There are 4 nested groupings, the coarsest first. Each group lies inside one group of the grouping before and may be the whole of it. The rows also spread widely along 12 directions, which tell nothing about the answers.
In the rows, zero is written as 128.
Some rows, each with its group in each grouping after it:
[101 117  99 146 138 137 176 146 107 149 138 166  95 134  99 106 149 150
  62 130 103 186 130  85 111 139 121 100 136 109 129 137 107 122 134 125
  95 102 114 189 141 111 100 122 117] : Q963 Q333 Q720 Q711
[ 94 125 108 112  54 105  90 117 112 157 128 129 166 112  57  95 108 141
 101 126 114 125 165 119 116 103 154 139 120 169 106 134 149 151  88 111
  99  93  55 119 151 160  84 134 115] : Q348 Q995 Q740 Q611
[ 82 117  64 107 152 129 156 115  95 102 177 148 146  91 149  96 193 154
  64 128 128 171 148 130  93 119 114 146 164 118 144 128 113 157 130 125
 103 121 135 137 115 108  77 158  87] : Q348 Q995 Q328 Q798
[ 62 142 122 167  92 174 175 111 118 122 115  84 106 140 139 141 144 147
 112 141 121  98 145 131 125 171 102  68 112 109 127 183 100 158 145 126
 117 139 104 113 142 139 117 136 127] : Q348 Q995 Q213 Q97
[123 146 146 103 135 119 156 107 121 138 157 133 124 146 150 116 203 174
 108 135 156 101 159  80 117 142  97 118 158 127 154 100 112 125 142 110
  98 162 100 204 140 197  96 177 126] : Q963 Q333 Q335 Q70
[192 122 129  89 221 107 159 134 142  87 170 181 115 160 174 147 223 145
 123 143 122 105 115 101 108 161  73 145 147 117 135 111 157  90 149 133
 106 133 146 201 143 134  74 116 133] : Q348 Q186 Q940 Q203
[154 129 130  74 107  98  72 153 138 138 146 161 162 124 107 124  76 118
 152 138  98 117 131 148 102 135 120 151 128 187 114 105 164 155 116 141
 123  80 108 143 112 138 126  96 136] : Q348 Q995 Q328 Q185
[139 114 103 127 119 130 162 121 144 118 138 156 111 101 116  70 158  71
 128 171 160 140 136 129 162 186  54 104 132  58 139 118  81 103 110 114
  89 161 133 165 137 143 131  95 128] : Q348 Q995 Q740 Q224
[170 132 152  82 122 113  82 152 146 159 122 152 151 138  92 116  87 135
 159 147 111 118 129 110 103 134 101 137 121 170 111 100 154 138 122 125
 136 115  82 175 143 176 138 101 156] : Q348 Q186 Q940 Q657
[141  94 115 122 150 124 146 109 125  81 146 175 124  97 106 135 217 129
 110 144 124  61 174 101 108 157 108 162 164 176 146 113 166 122 132 157
  85 137 102 177 111 131  26 167 126] : Q963 Q638 Q982 Q161
[100 126 105 153 142 193 178  89  85 123 117 133 116  97 100 132 154 147
 130 132 123 162 137 155 138 141 118 105 155 121 140 123  78 141 153 123
 151 121 147  99 109 116 126 121  88] : Q963 Q638 Q219 Q615
[131 125 130 103 161 157 114  98 135 108 132  94 167 111 154 124 179 144
 168 141 161  79 127 127 109 156  69 132 134 119 134 127 113 130 149 115
 148 190 137 121 144 168 127 160 128] : Q348 Q300 Q429 Q553
[ 99 111 100 165 100 151 139 152 114 148 109 153 106 119  61 131  88 115
 103 139  86 184 134 140 133 140 131  98 118 117 104 160 110 137 126 129
 121  75 116 125 121  90 127  81 117] : Q963 Q843 Q808 Q735
[126 106 120 126 136 103  99 156 179 100 144 134 147 119 140 133 158  99
 131 153 131  46 153 111  91 180  60 124 117 127 115 148 151 137 120 144
 101 170 115 166 125 124  81 147 170] : Q963 Q333 Q335 Q724
[127 122  73 110 142 111 160 105 118 116 156 155 149 107 113  77 200 116
  94 141 145 180 138 126 146 129  97 133 142  62 127 127 100  94  98  83
  94 134 137 132 157 140  85 113  79] : Q348 Q995 Q213 Q205
[137 110 146 105 107 120  66 116 135 160 110 117 161 125  73 124  87 150
 150 124  98 131 151 122 133 107 143 170 117 169  89 121 143 118 129 119
 130  96  92 137 154 156 131 122 119] : Q348 Q300 Q429 Q821
[102 127 110 137 136 154 149 137 141 123 121 111 119 118 133  89 185 123
 107 167 157  96 132  83  91 187  46  83 110  84 142 152 101 134 127 123
 110 205  94 182 157 174 115 152 161] : Q348 Q968 Q410 Q796
[109 157 108  94 141 139 104 135 124 118 149 123 198 114 142 126 158 152
 153 141 154  80 122 142  58 143  82 102 140 154 143 119 136 180 121 112
 158 166 120 102 114 171 101 151 136] : Q963 Q638 Q982 Q306
[130 109 113 166 163 181 139 141 115 115  95 133  97 134  91 165 134 136
 128 132  88  97 106 116  96 167 106  99  92 149 107 172 141 125 154 155
 143 119 123 129 147  96 103 106 150] : Q348 Q968 Q410 Q796
[150 118 100 124 140 134 141 133 120  88 134 183 126  98 100 127 183  98
 137 158 140  36 132 123  91 181  82 102 145 174 157 116 153 141 113 150
 109 149 115 135 102 132  56 130 149] : Q963 Q638 Q219 Q615
[125 124 125 127 161 137 125 107 117 104 142 139 146 138 134 178 155 169
 134 119  92 112 143 155 118 124 142 152 141 158 112 135 147 127 152 134
 135  83 149 109 116 104  82 130  99] : Q963 Q638 Q982 Q306
[167 135 109  81 124  74 110 118 107 148 149 167 134 143 109  76 141 135
  98 137 132 134 129 100 140 120 135 127 123 112 130  97 129  83  99 101
  74  97 124 169 167 163 104 118 111] : Q348 Q995 Q328 Q798
[140 156  95  83 131  75 126 148 122  90 188 187 150 141 157 121 168 119
 111 158 136  83 125 150  97 155  99 110 149 133 155 110 146 131  98 121
  79 106 141 135 105 133  58 110 122] : Q963 Q638 Q982 Q161
[206 100 103 115 186 161 162 110  79  95 119 209  86 108  83 132 182 123
 144 136 122  70 103  98 117 155 108 123 144 180 155  94 154  96 144 155
 119 122 133 155 135 118  65 113 139] : Q348 Q186 Q940 Q657
[131 105 114 135 172 152 105 126 120 139 116 126 166 114  75 157 142 164
 136 100  97 140 129 119  92 104 129 149 120 158  87 141 148 132 144 118
 171 117 129 113 145 109  97 137 118] : Q963 Q333 Q335 Q724
[114 152 153 113 144 151 121 115  92 158 127 122 108 169 149 142  92 201
 116 120 104 128 120 113 110 128 151  91 130 161 142 108 108 134 167 133
 134  88 142 158 132 151 156 137 122] : Q963 Q638 Q219 Q615
[108 150 110 136 142 163 145 113  84 149 126 119 122 147 122 131 112 167
 122 115 123 157 100 140 129 125 132  70 118  99 130 134  80 119 147 104
 145 105 166 100 149 116 150 114 105] : Q963 Q333 Q720 Q711
[125 138  77 137 117 156 185 103  51 106 141 184 102 118  82 131 170 136
 106 122 122 107 111 143 122 135 141  86 144 164 152 129 128 136 117 125
 107  84 123  86 123 113  56 100 100] : Q348 Q995 Q740 Q224
[139 153 135 107 171 159 103 114 116 140 122 102 170 142 132 142 123 168
 170 127 137 115  99 140 100 132 104  95 116 123 124 122 113 129 149 104
 177 147 161  97 149 160 150 130 126] : Q963 Q638 Q982 Q161
[136 110 103 150 152 162 118 146 110 170  83 143 156 113  15 125 114 142
 127 120  93 167 107 101  88 114 131 108  99 144  86 152 144 126 119 111
 163 112 104 110 166 128 102 102 128] : Q963 Q638 Q982 Q161
[145 147 122  94 101  82  99 169 128 165 137 155 125 163 114  86  89 128
  99 148 119 106 111  85  96 151 115  78  95 133 127 126 143 126  98 120
  81 106  94 182 162 170 124 105 160] : Q348 Q995 Q328 Q798
[126 128 138 115 154 145 116  69 113 120 131  92 187 130 108 175 195 191
 158  99 109 125 151 152 129  90 142 185 141 152  93 143 146 119 149  92
 163 111 119  76 155 150  85 149  72] : Q348 Q300 Q429 Q553
[136 119 131 102 146 129 107  98 113 124 130 131 132 125 141 101 156 159
 122 141 150  68 147  85 115 145 115 119 136 141 152  97 122 107 140 134
 100 154 133 177 145 172 107 181 137] : Q963 Q638 Q982 Q306

New rows. What belongs after each?
[117 133  87 114 149 152 135 108  85 119 134 143 148 106 120  93 170 151
 115 138 160  95 118 107  91 138 105  88 140 132 161 110 109 134 125 118
 123 161 138 123 137 156  93 162 125] : Q963 Q638 Q982 Q306
[ 91  94  73 163 150 176 151 105 100  95 119 122 127  91 103 126 166 126
 104 125 124 107 126 133 110 146 106 106 118 122 119 167 118 136 138 139
 129 142 143  86 142  86  83 141 120] : Q348 Q995 Q740 Q224
[ 95 131  84 124 174 155 158 129 100 125 151 154 163 107 109 134 176 167
 101 121 105 198 125 149  81 111 118 135 162 137 125 129 119 162 137 111
 159 107 137 110 108 110  93 122  83] : Q963 Q638 Q219 Q615
[ 90 119  98  95 101 128  58 125 132 121 130  98 180  85 126  81 105 133
 129 151 154  66 153 122  83 133  87 121 120 150 130 125 127 172 114 135
 127 175  96 118 138 159 118 177 158] : Q348 Q186 Q940 Q657
[169 121  94 118 206 155 165 174 118 117 134 191 108 137 125 127 155 124
 123 147 111 137  69  99  70 170  67  89 124 125 136 131 138 129 144 141
 139 135 141 168 137 112 107  86 156] : Q348 Q186 Q940 Q657
[119 148 123 108  61 159 146  73  50 121 133 158  93  99 104 103 135 140
 138 147 168  65 160 137 156 146 139  84 173 177 198  72  89 145 130 131
  94 117 111 127  93 175 114 150 112] : Q963 Q843 Q808 Q735
[100 129 127 171 101 143 133 151 156 138 105 108 133 146  82 169  96 122
 135 142  70 151 138 159 130 145 108 111  91 106  66 198 136 147 126 121
 143  87  91  94 146 100 118  70 130] : Q348 Q186 Q940 Q657
[137 155 106  92 105  90 130 133 144 125 162 152 213 121  76 120 215 120
 142 140 147 105 140 142  86 128  81 137 138 145 113 134 172 157  72  74
 131 144  59 101 142 193  44 110 116] : Q348 Q995 Q740 Q224
[109 127 145 125 115 163  91 110 120 150 106  93 135 121 115 123  88 157
 153 128 137  81 137 114 118 144 115  95 115 151 129 120 106 139 152 134
 143 146 124 134 144 152 158 161 149] : Q963 Q333 Q720 Q711
[165 113 146  97 152 145 104 102 100 116 134 158  93 130 149 134 108 147
 148 137 130  88 134 122 147 154 127 125 149 162 158  76 113 104 169 154
 114 107 168 177 110 132 151 139 133] : Q963 Q843 Q808 Q735
[185 137 124 131 173 134 157 154 123 146 119 174 136 153  68 151 181 133
 146 123 116 111  93  93  89 147  94  95 115 140 113 134 157 110 121 102
 147 132 110 148 157 149  80  94 143] : Q963 Q333 Q335 Q724
[ 39 124  70 124 117 155 116 143 138 113 160 100 197  75 138 108 124 125
 113 138 128 179 142 185  79 133  78 129 139 111 108 160 102 208 123 119
 159 143 126  74 102 104 125 128 110] : Q348 Q995 Q740 Q224
[144 141 128 116 165 159 171 138 151 101 156 150 140 109 153 145 187 103
 179 157 157 115 123 156 113 191  33 110 163 107 147 112  97 156 148 124
 156 180 144 144  89 141 128 109 135] : Q963 Q333 Q335 Q70
[ 89 121 102 145 167 168 141 123 128 100 128  96 147 124 145 154 185 165
 116 130 119  83 130 114  71 146  83 107 117 129 118 176 140 160 151 134
 149 166 113 111 151 124  82 166 141] : Q348 Q186 Q940 Q657
[189 141 159  89 123 141  85  86  82 153 100 142 121 145  68 133 116 171
 169 120 123  72 126 109 137 117 156 136 117 199 131  82 146  93 137 120
 134  99 101 146 161 191 124 127 129] : Q348 Q968 Q410 Q796
[154 143 152 129  84  89 123 147 141 150 118 163 132 164  56 145 141 131
 124 148  99  74 152  97 114 146 131 111 110 169 108 142 180 117  95 118
  86  90  53 163 152 176  56 104 145] : Q963 Q638 Q982 Q161
[116 159 131  85 159 156 122 129 106 134 155 135 181 132 146 153 147 196
 149 121 121 134 122 142  60 120 116 131 163 189 141 100 139 185 155 120
 175 119 122 127  99 164 116 143 113] : Q963 Q638 Q982 Q306
[172 108 132  94 179 132 138 135 140 110 155 181 118 111 142 125 174 119
 147 147 142  98 133 105 109 171  70 143 165 151 151  81 128 124 152 149
 118 157 139 207 103 139 108 138 146] : Q963 Q333 Q335 Q70
[141 121 119 107 113 107 118 138 153 153 119 141 160 110  69  72 167 120
 118 159 145 121 152  75 103 138  75 130 121 115 115 126 139 126  94 102
 108 171  51 183 171 197  91 137 150] : Q348 Q186 Q940 Q657
[ 64 117 102 151 153 165 129 109 135  87 137  75 150 124 176 165 155 156
 120 122 109  99 139 157 104 150 100 117 114 113 106 188 121 156 157 134
 143 142 154  80 136  92 105 154 113] : Q348 Q995 Q213 Q205
[119 127 143 149 135 173 132 113 137 167 100  97 174 110  52 157 142 155
 171 112 109 179 146 141 123 112 109 143 125 126  78 146 117 146 144  90
 194 134  99 102 145 148 135 117 105] : Q963 Q333 Q335 Q724
[163 112 107 121 116 142 108 108 100 152  95 155 150 104  22 108 119 120
 150 121 114 132 123 119 136 115 141 130 112 158 101 121 145 105 102 105
 137 103 101 101 166 148 101  95 111] : Q348 Q995 Q213 Q205
[107 102  57 130 124 151 100 137  96 123 114 159 163  57  48  81 111 102
 117 143 132 129 123 134  89 128 113 110 127 145 126 126 120 150 101 134
 131 134 128  87 121 103  89 127 127] : Q963 Q638 Q982 Q161
[152 170 134 123 117 143 211 108  94 137 139 158 109 160 106 135 208 148
 142 142 141 126 113 120 138 156  96  86 149 116 153 124 109 115 123  84
 114 125  92 137 145 195  91  88 100] : Q348 Q300 Q429 Q821
[102 133 126 114 130 164  69 116 133 155 105  79 200  99  92 117  87 153
 170 133 135 137 133 151 101 118 105 120 114 129 102 129 108 157 136 108
 183 154 130  83 141 159 162 141 126] : Q963 Q638 Q982 Q161
[ 90  92  63 135 137 141 116  98  76  87 142 160 135  79 106 124 144 147
  86 121 104 118 155 147 117 110 161 151 151 162 132 126 129 131 131 154
 102  83 156  94 105  65  55 155  90] : Q963 Q638 Q982 Q306
[120 128  71 114 138 146 141 122 100  93 150 152 145  94 129 115 151 106
 132 141 138 107 111 161 104 154  90 101 137 126 147 131 117 153 121 133
 126 131 154  84 112 106  99 114 116] : Q348 Q995 Q328 Q185
[119 135 116 106 153 126 140 159 119 141 158 160  97 146 172  97 112 141
  94 146 131 148 111  98 103 164  89  83 137 104 153 105  86 130 146 135
  99 130 155 206 120 127 150 124 145] : Q963 Q333 Q335 Q724
[ 66 118  83  91 128 126  98 107  98  96 179 129 150  91 182  94 142 158
  81 138 150 129 163 142 104 123 118 137 168 130 162 104  95 160 141 137
 101 132 158 141  95 117 114 187 103] : Q963 Q843 Q808 Q735
[167 126 142 101 152 143 159 116 124 107 146 177 101 115 138 118 168 119
 150 163 146 100 138 120 134 183  80 122 167 138 168  79 112 117 148 145
 105 143 138 195 101 155 115 123 132] : Q963 Q638 Q982 Q161
[165 123 154  98 196 161 114 104 107 183 104 131 152 137  83 122 132 200
 142 107 111 190 117  88 109  99 138 147 138 150 112  84 118 106 165 104
 179 118 134 175 160 175 160 138 106] : Q963 Q638 Q219 Q615
[141 138  98 118 166 151 131 128 103 111 135 138 116 141 155 125 117 134
 137 142 128 109  88 144 117 152  94  77 111 101 137 133 102 118 142 130
 135 127 173 108 144 109 137 102 136] : Q348 Q186 Q940 Q657
[170 122 108  72 218 173 129 138  92 125 146 177 140 121 141 126 135 164
 147 116 120 153  74 114  68 139 102 127 153 182 148  83 136 145 166 137
 173 124 167 157 120 133 138 114 127] : Q348 Q995 Q213 Q205
[135 150 103 104 150 152 128 116  80 146 133 138 139 149 122 119 111 162
 132 114 127 144  78 133 107 122 132  82 115 130 133 121 109 128 136 106
 148 104 155  98 154 139 142 102 114] : Q348 Q995 Q740 Q611
[128 147 145 104 174 127  98  81 124 129 135  86 182 155 152 155 177 201
 142 112 133  93 140 129 111 107 129 134 126 130 117 125 132 113 148  93
 156 139 148 107 162 170 112 171 103] : Q963 Q638 Q219 Q615
[110 122  84 110 151 156 162 129  89 127 151 169 141 101 101  98 175 150
  93 125 130 159 118 108  76 130 106 119 156 158 144 115 128 161 130 124
 130 129 108 148 125 140  85 133 115] : Q348 Q995 Q740 Q224
[104 123 164 159 138 177 146 123 130 145 103  88 110 169 122 196 123 188
 128 109  66 111 137 108 100 147 134 113 102 168  97 180 155 154 179 149
 149  96  99 141 151 131 126 135 136] : Q348 Q995 Q328 Q185
[105 120 137 126 129 153 132  92 133 133 121  94 156 120 113 131 174 166
 130 123 125 120 162 109 118 131 111 143 131 140 112 143 132 137 141 109
 138 150  91 139 158 171 105 161 110] : Q348 Q995 Q213 Q205
[187 130  86  74 165 104 126 146 102 127 160 216 137 107 100  78 154 103
 131 145 155 133  98 112 112 140  90 115 154 127 155  66 114 104 105 113
 107 133 154 167 122 138 101 103 128] : Q963 Q333 Q335 Q70
[167 146 107 134 121 117 170 148 133 116 134 189 119 134  96 118 165  76
 147 172 136 108 111 142 137 186  74  77 127  87 138 130 118 105  95 110
 100 125 129 132 123 139  89  60 130] : Q963 Q638 Q982 Q306
[129 135  65 120 193 155 139 120  62 136 132 152 135 135  96 115 158 178
  88 107 107 196  80 123  95  96 141 111 114 107 117 136 108 101 134  97
 147  95 164 103 169 108 104 109  90] : Q348 Q968 Q410 Q796
[ 94 159 104 110 129 129 154 141 126 106 173 125 119 141 209 115 137 127
 112 157 142 117 117 152 110 182  72  74 134  85 158 138  89 159 139 131
 104 137 155 139 110 128 141 118 129] : Q348 Q995 Q328 Q798
[137 145 122 112 200 179 180 100  88 122 148 154 142 127 131 160 191 185
 143 116 116 178 113 151 103 123 116 133 174 146 143 100 109 143 169 110
 180 110 161 120 104 133 117 118  79] : Q963 Q638 Q219 Q615
[106 174 115  87 133 125  99 158 145 117 160 104 201 146 171 131 144 140
 155 143 159  55  95 147  42 162  56  70 110 144 135 147 146 193 114 106
 158 177 115  91 133 180 116 131 163] : Q348 Q995 Q740 Q224
[129  97 113 135 173 148 137  99 114  98 133 147 130 107 111 156 173 153
 119 124 100 126 153 134 126 129 133 162 149 145 117 129 138 112 154 143
 125 104 150 132 121  96  74 142  99] : Q963 Q638 Q982 Q161
[160 105  93 123 127 112 121 142 116 120 117 180 114 117  70  96 145 105
 107 151 120  77 125  86 108 147 106 109 110 145 126 131 156 106 101 138
  86 126  92 157 160 131  65 117 155] : Q348 Q186 Q940 Q657
[166 118 105 142 173 161 137 111 140  95 110 113 160 105 105 153 191  98
 184 137 143  68 107 151 117 171  64 106 104 100 110 163 138 119 131 113
 163 177 149  68 152 124 100 112 133] : Q348 Q995 Q328 Q798
[153 147 142 127 150 165 166 105  70 148 119 153 103 162  94 164 165 189
 131 112 115 123 113 103 118 125 147  93 140 166 146 116 131 118 157 110
 142  95 120 143 141 163 108 124 111] : Q963 Q843 Q808 Q735
[157 136 150 130 129 100 159 123 158  93 155 158 130 149 122 186 220 122
 151 141 120  50 164 135 132 167  88 141 145 147 120 139 165 121 125 124
 104 127  95 150 118 144  43 121 127] : Q963 Q333 Q335 Q70
[139 112 111 131 150 141 114 160 151 125 120 147 147 128  99 149 102 108
 148 134  85 148 109 150 107 155  98 124 107 135  85 159 148 138 129 132
 150 101 133 113 133  96 123  71 130] : Q348 Q995 Q213 Q205
[155 129  56 107 187 123 170 125 107  84 164 183 164 111 116 121 234 114
 118 130 137 136  97 142  98 140  84 120 143 103 131 138 142 114 101  93
 127 136 153  91 142 114  45  97  92] : Q348 Q995 Q213 Q205
[130 136 148 126 156 149 154 119 138 145 131 129 118 144 140 129 134 149
 137 147 119 175 132 133 142 155  96 113 139  89 128 115  85 117 155 114
 138 123 148 168 126 148 165 107 111] : Q963 Q638 Q219 Q615
[128 105 109  98 130 127 116 142  96 149 137 173 102 126 110  96  96 154
  80 126  93 146 129  83  95 129 145 129 133 179 137 105 140 137 139 160
  90  80 111 199 132 127 116 135 134] : Q348 Q995 Q328 Q185
[158 151 136  91 114  66  84 137 175 127 148 114 160 159 163 109 123  98
 151 163 145  81 129 144 142 168  75 105  92  67 111 138 125  99  99  99
  95 140 138 137 161 163 140 101 143] : Q348 Q995 Q328 Q798
[101 118 110 141 154 142  86 147 165 146 111  97 207 111  79 144 115 136
 147 128  95 173 130 161  90 118 100 139 106 112  65 169 134 152 123 103
 187 128 127  78 141 114 131 108 115] : Q963 Q638 Q219 Q615
[127 123 110 107 164 130 122 126 116 129 153 148 138 130 141 129 131 151
 113 129 114 196 127 149 133 121 120 139 146  96 122 115 100 116 148 112
 132  94 171 144 120 109 144 111  94] : Q963 Q843 Q808 Q735
[145 151 146 107 117  77  93 153 157 146 135 136 143 184 138 122 117 137
 123 153 120  79 126 102 113 157 107  92  96 110 115 135 145 101 105 111
  86 115 115 170 160 170 110 115 152] : Q963 Q638 Q982 Q306
[114 135 128 178  67 158 155 118 136 139  90 124 136 108  42 143 130  95
 167 158 115 112 156 162 155 165 102  94 115 114 102 163 113 137 107 110
 133 120  84  82 126 142 104  81 119] : Q963 Q638 Q982 Q306
[139 143 129 126 168 164 124 146 131 153 115 126 150 140 109 141  93 139
 165 137 111 177  90 155 112 145  97  93 111 101 107 135 102 131 147 109
 176 117 162 109 135 127 169  77 124] : Q963 Q638 Q982 Q161
[ 99 133 107 173  84 166 170 137 112 141 107 152 100 114  73 124  88  97
 133 158 101 170 132 167 156 167 113  77 123  95 119 151  81 138 119 128
 119  86 126 104 109 100 135  61 111] : Q963 Q638 Q982 Q306
[114 114  68  99 134 138  74 138 113 116 132 144 187  69  75  93 139 119
 127 141 136 118 129 140  70 123  97 146 126 161 118 123 141 161 102 125
 145 147 107 102 128 131  88 137 131] : Q348 Q968 Q410 Q796
[115 157 140  80 150  93  78 166 153 139 159 128 184 169 163 142 130 178
 118 136 114  88 124 113  44 135 104 114 124 173 122 126 168 168 126 121
 134 125 106 161 129 171 106 147 151] : Q963 Q638 Q219 Q615
[126 128 100 133 100 139 138 161 127 127 126 179 113 105  96  97  96  80
 134 175 128 119 123 139 119 186  84  78 130 121 143 122 105 145 107 143
 102 121 123 145  99 122 122  81 147] : Q963 Q638 Q982 Q306
[132  91 109 156 133 175 124 167 110 170  76 171 120  96   4 116  82 125
 117 133  81 159 116  85  80 139 128 107 111 183 100 141 151 146 129 151
 145 103  83 155 137 115 107  99 152] : Q963 Q638 Q982 Q161
[118  83  72 126 156 188 136  90  74  90 123 148 102  61 122  93 138 118
 117 134 140  97 125 119 117 155 109 116 144 148 164 110  98 134 156 172
 116 147 170 123 115  91 116 162 126] : Q348 Q995 Q328 Q185
[148 143 129 105 126  99 132  91 110 116 152 143 130 150 134 130 193 151
 119 136 147  93 152 121 152 131 125 122 143 109 145 111 121  88 123  96
  89 119 132 148 146 167  88 145 102] : Q963 Q843 Q808 Q735
[124 113  95 123 202 166 112 107 110 111 137 118 159 107 138 148 143 156
 148 108 125 146 110 156 114 118 109 135 134 110 109 129  99 121 164 122
 174 136 198  87 129  86 133 141 104] : Q963 Q333 Q335 Q70
[156 136 100 106 126  86  97  89  95 125 141 144 141 136 108 102 148 131
 123 124 151  88 131 129 165 110 139 113 116  92 125 106 105  62 101  93
  88 115 164 105 169 138  95 135 103] : Q963 Q333 Q335 Q70
[107 135 125 126 138 145 144 124 136  81 162 133  97 138 191 160 134 127
 133 156 106 126 143 186 144 178  90 133 140 107 134 137  97 136 161 152
 113 100 161 143  92  91 134  99 113] : Q348 Q968 Q410 Q796
[155  99 134 128 145 164 155 146 150 118 123 167 114 108  97 138 147 102
 154 148 113 115 127 114 105 186  72 132 139 165 127 126 148 152 146 154
 134 139  98 178 111 130 113 100 153] : Q348 Q995 Q740 Q611
[130 110 145 146 150 198 149 141 143 130  96 114 118 116 109 155 134 129
 165 140 113  79 118 102  78 191  66  95 114 169 126 153 144 174 169 161
 163 166  98 154 127 146 137 132 173] : Q348 Q995 Q328 Q185
[175 141 116 127 144 108 161 163 127 135 144 198 108 156  93 142 140 101
 135 142 107 144  99 136 133 159 100  96 125 108 117 125 125 101 114 113
 111  89 139 148 127 112 100  54 127] : Q963 Q333 Q335 Q70
[134 129 129 148 165 154 172 127 103 145 122 155  80 167 131 139 130 166
 101 131  93 170 111 105 136 147 133  94 123 101 127 131  99  94 160 129
 110  84 158 174 144 115 131 102 111] : Q963 Q638 Q982 Q306
[102 151  83  90 168 117 108 167  93 126 183 169 160 146 155 150 102 174
  98 108  92 175  96 161  65 102 139 121 146 161 121 120 130 170 139 128
 145  64 168 109  99  81 108 109 107] : Q963 Q333 Q335 Q70
[120 167 135 113 126 141 124 122 114 131 135 120 180 143 108 165 154 170
 157 128 124  93 127 151  85 129 118 106 133 166 124 135 149 163 127 104
 159 120 105  87 126 169  90 125 118] : Q963 Q638 Q982 Q161
[124 125  96 129 127 162 165 116  74 152 122 164 108 116  76 102 124 141
 111 129 109 205 108 128 140 122 135 115 143 118 129 120  87 115 132 111
 121  84 130 127 137 121 127  87  87] : Q348 Q300 Q429 Q553
[110 104  75 129 140 123 133 131 117 116 129 146 144 103  89  92 189 137
  78 140 128 102 141  78  81 129  97 121 121 126 122 150 148 130 106 124
  99 155  84 149 167 140  48 159 139] : Q348 Q186 Q940 Q657
